The groups are shells around one centre, one inside the other: the same stretched ball of 7 dimensions in 7 sizes.
Some rows, each with its group after it:
[  3  13  25   0   1  12   0  28  -4 -25 -21   8  -8] : K_457
[-15  29  18 -18   6  30  18  15 -17   5 -11   2   7] : K_446
[-13   3  13   2   7  13  -5  25  -5  -5 -11   1 -10] : K_446
[-10  -1   8  33 -21   7  26   1   2   3   0  21  -6] : K_354
[-10  14  12  -3   1  24  35 -16 -12   7  -3   1  21] : K_446
[ 12  23  24  -7   0  28   5  17   5 -20 -22   3  17] : K_654
[  9  -6  24  13   4 -13  20  -4 -17 -39 -12   8  -4] : K_354
[  2 -15  25  -6   9  26  28 -17  15  -5  -8   6  37] : K_282
[ -8 -16  28 -12  24 -13  17  -4 -26 -44 -24  -9 -27] : K_303
[-12   8  30 -33  23  30  16  14 -10  -1 -12   2  22] : K_354
[  4 -19  12  19   4  -8  24 -28  -8 -31 -11  -7  -1] : K_282
[ -4  -7  28   4 -10  18  39 -12  11 -18 -20  15  -1] : K_460
[ -8  -5  18  19   4 -22   5  22 -28 -31  -9  11 -35] : K_457
[  8  -9  24  21  -9   6  25   0   8 -14  -3  24  18] : K_457
[-11   9  13  13 -19  35  18  12  19  12 -10  17   5] : K_282
[-14   8  28 -26  25  19  13  20 -21   3  -2   7  21] : K_460
[ 19 -22  20  16   4  -3  -1  -8  15 -52 -30  -9  -8] : K_654
[ -8 -10   6  31  -2 -22  -8  15 -18 -36 -17  -4 -51] : K_654
[  9  -7  15   2   4  31  -1  -1  26 -11 -18  -7  25] : K_282
[  0  -2  12  -3  18  10  15 -15 -14 -10  -3 -11  25] : K_303
[ -9  21  34 -21  11  15  32  17 -27  -6  -6  19  13] : K_282
[  2   1  21  22 -11 -15  19   5 -14 -44 -23  11 -37] : K_457
[-19  10  16  28 -29   9  58  -4 -12  15   9  41  -3] : K_303
[  1   3   6  37 -21 -13  25 -15 -12 -35 -18   2 -35] : K_457
[-18   2   4  11   3  -6  19 -11 -28 -17 -12 -12 -30] : K_446
[ -9   9  31 -19  16   1  23   8 -28 -30 -21   1 -15] : K_446
[-11  -8  26  13 -12   5  24  15   3 -16 -16  25 -24] : K_354
[  5   7  16  29 -23   6   7  18  10 -26 -21  16 -24] : K_282
[  1 -22  15  20   8 -15 -10  13  -4 -38 -18  -3 -27] : K_282
[ -9   2  22  10 -13  10  23   8   3 -21 -24  13 -27] : K_282
[ -1  18  16 -26  21  30  14 -11 -13 -12 -19 -23  24] : K_460
[ -9  13  25 -34  27  34  -1  22  -8  -2 -15  -8  22] : K_460
[  7  13  13   4   5  17  -7  14  -1 -18 -16  -6   8] : K_282
[ -2   2   4  53 -31 -15  12  10  -6 -24 -10  18 -43] : K_460
[ 15  -6  36 -10  15   7  27 -10  -5 -35 -16   7  26] : K_303
[ -5   4  22  36 -25 -15  50  -1 -22 -13   5  41 -13] : K_303
[ -6 -26  12  16   5   4  -6   7  11 -20 -17  -4 -17] : K_654
[-15  -6  30 -14  11  12  16  17  -6 -15 -18   9 -13] : K_457
[  9   7  29  22 -17  -3  21  19  -3 -33 -16  29 -15] : K_460
[  2  20  15  14 -23  21  40 -16   2 -15 -19   9  -1] : K_654
[  9   9  21   3   7  -1  -1  14 -12 -41 -24  -4 -13] : K_457
[  9  -4   4  24 -11  15  17 -25  13 -18 -16  -9   9] : K_460
[ 11 -16  25  -1  25 -17  -3   1 -18 -54 -22 -13 -10] : K_654
[  3 -27  32   0  16 -11  25  -9 -10 -36 -12   8   2] : K_654
[-27  -7  22  -1  -4  22  39   5  -2  20   3  26   6] : K_303
[ -8   1  22  -7  22 -10   8  11 -34 -27 -10  -3 -12] : K_354
[ -7 -10  10  23  -6   6 -12  26  10 -14 -15   5 -23] : K_303
[ -5  32  24 -14   0  30  26  13 -13   0 -10  11  17] : K_446
[ -2  14  23   8  -7  -3  37  -6 -22 -29 -16  11 -16] : K_354
[  6   4  21  -5   7   4  22 -17 -11 -43 -31 -14 -12] : K_654
[-13  25  29 -17  -2  32  39  12 -11   9  -6  22  19] : K_446
[ -7   6  26 -20  14  13  26  -7 -16 -26 -24  -8  -6] : K_446
[  8  20  18  16 -12   5   4  21  -5 -31 -22   8 -18] : K_460
[-14  14  15   8  -2   6   7  28 -18  -4  -6  12 -16] : K_354
[-22   7  21  11 -13   0  39   8 -21  -6  -8  24 -30] : K_457
[  1 -14  33  13  -5  -5  33   4  -4 -25  -8  30  -3] : K_457
[-14  27   9   2 -12  33  19   8  -1   6 -15   2  -5] : K_654
[-20  15  24 -21  19  16  17  21 -29   6   0   8  10] : K_460
[  7 -12  10  24  -3  -9  20 -24  -6 -37 -17  -7 -11] : K_354
[ 14  -3  22  -2  12   6   1  -1   0 -42 -27 -12   1] : K_354
[-17  13  10  38 -33  -7  28  15 -13 -15 -13  25 -52] : K_303
[  2  21  31   1 -13  24  36  12  -1  -5  -9  29  17] : K_446
[-11 -14  12   4  22 -23  15 -16 -37 -37 -13 -18 -27] : K_303

New rows. What belongs after each?
[-10  -2  35 -27  32  -4  18  11 -35 -28 -13   1  -4] : K_654
[-22  -4  24  -7  19 -15  10  23 -38 -24 -12   4 -37] : K_654
[-22  -6  14   2   3  21  10  18   1  13  -3  10   0] : K_654
[ 18  -6  27  26 -18   9  26  -1  18 -24 -10  28  18] : K_654
[ -8  14  32 -42  33  21  20   4 -27 -16 -17 -10  20] : K_654
[ -8   8  34 -27  29   1  11  21 -33 -25 -14   2  -1] : K_460
[-29  15  14  -1  -1  18  21  24 -20  20   3  18  -6] : K_303
[  3  -4  15  11  14 -24   8  -6 -33 -48 -18 -12 -26] : K_446
[-20   7   8   0   8   3  13   1 -27 -11 -12 -10 -24] : K_457
[ 13  11  22   8 -12  24  30 -11  12 -19 -17  10  21] : K_446
[-20   8  18  14  -5  -6  30  16 -31   1   6  26 -15] : K_446
[ -5 -17  16  -2   6  30   8  -5  23  -5 -18  -7  13] : K_460
[ -6   7   3  34 -14 -18   2   7 -19 -39 -24  -6 -58] : K_303
[  1   7  17  19  -8 -20  23  -6 -27 -51 -27  -1 -46] : K_303
[-13  14  20  19 -25   8  57  -9 -13   0  -2  31  -8] : K_282
[  5  13   0  21 -13  24   5  -6  11 -10 -17  -9   4] : K_303
[  3   8  11  40 -21 -14  25   1 -17 -24  -4  19 -20] : K_457
[-12  10  19   9 -12   9  18  17  -5 -17 -20  13 -30] : K_457
[-12   7  11   4   3  19  13   7  -8   8   0   5  12] : K_446
[ -2  12  31   1   1   9  13  35 -12  -9  -4  29   7] : K_460
[-10  10  17  34 -27 -11  35   9 -19 -19  -8  30 -36] : K_354
[-16 -26  21  18  -6   1  14  12   8 -13 -12  18 -26] : K_654
[  7  17  13   3  -2  24  29 -17  -4  -7  -7   0  31] : K_460
[-10  18  25 -19  19  18   7  27 -23   1  -3   7  16] : K_654
[ -3  24   5  24 -23  15  23  -2  -5  -8 -13   6 -12] : K_446
[  2  -3   9  41 -15 -20  -5  22 -10 -34 -14  11 -40] : K_654
[ 11  -5  20 -11  15  16   0 -10   7 -42 -35 -24   0] : K_654
[ -9  10  14  -7   7  17  33 -18 -18  -5  -8  -5  12] : K_354
[  8 -14  25  19   5 -17   1  17 -10 -41 -13  12 -15] : K_282
[  8  -9  14  21 -15  26  15  -7  31 -10 -15   9  17] : K_446
[  1  21  13   3  -3  12  21  -9 -14 -24 -21  -8  -7] : K_354
[ -6  19   7  41 -29  -8  11  23 -15 -19 -12  19 -44] : K_303
[ -2   6  14  24 -13   4  29   1 -11  -3   3  22   8] : K_457
[ 10 -17  26   6   6  -2   2   4   6 -47 -29  -3 -16] : K_446
[ 13  13  12  21 -20  20  31 -22  11 -20 -18   3  13] : K_654
[ -8  21   4  19 -18  21  22  -1  -4   4  -6   6  -1] : K_446
[-18   1  33 -19  14  13  27  18 -17  -4  -7  18   2] : K_354
[ 11   4  26 -10  14  15  18  -6  -6 -24 -14  -1  26] : K_354
[  2 -21  23   4  -3  21  26 -20  23 -21 -22   2   8] : K_654
[-11  11  18  32 -27   1  14  36  -4  -7  -7  35 -32] : K_654
[  5  -9  18  48 -37   1  24   8  21 -20 -12  35 -19] : K_654
[ -1 -21  23  19 -10   7  12   8  20 -25 -21  15 -17] : K_446
[ -8  25  16   6  -9   5  23   8 -23 -20 -18   6 -24] : K_354
[-26  -4  16  15  -8   8  23  20 -10  14   5  27 -12] : K_654
[-23   2  16  -4  18 -15   6  18 -42 -23 -12  -5 -41] : K_654
[-19   3  10  11   0  12   8  21 -11  11   3  13  -2] : K_303
[ 2 14 25  6 -2 13  4 33 -5 -8 -5 22 10] : K_654
[-18   2  11  37 -22 -15  18  22 -18 -14  -7  25 -50] : K_282
[ -4   5  26  29 -22  -6  26  23  -8 -18  -7  38 -22] : K_457
[ -1   3  25  25 -19  -1  18  25  -1 -20 -11  32 -20] : K_354
[  9 -25  25   7  18 -13  -2   4  -5 -45 -19  -4  -8] : K_282
[ -9  13  22 -23  13  38  27  -4  -5  10  -6   1  37] : K_446
[-10   8  14  35 -22 -18  37   3 -28 -19  -2  26 -34] : K_354
[  0  -6  27   3   9 -15  16   3 -22 -47 -23   1 -28] : K_457
[-11 -18   7  51 -27 -24  24  -4  -6 -30 -13  16 -55] : K_303
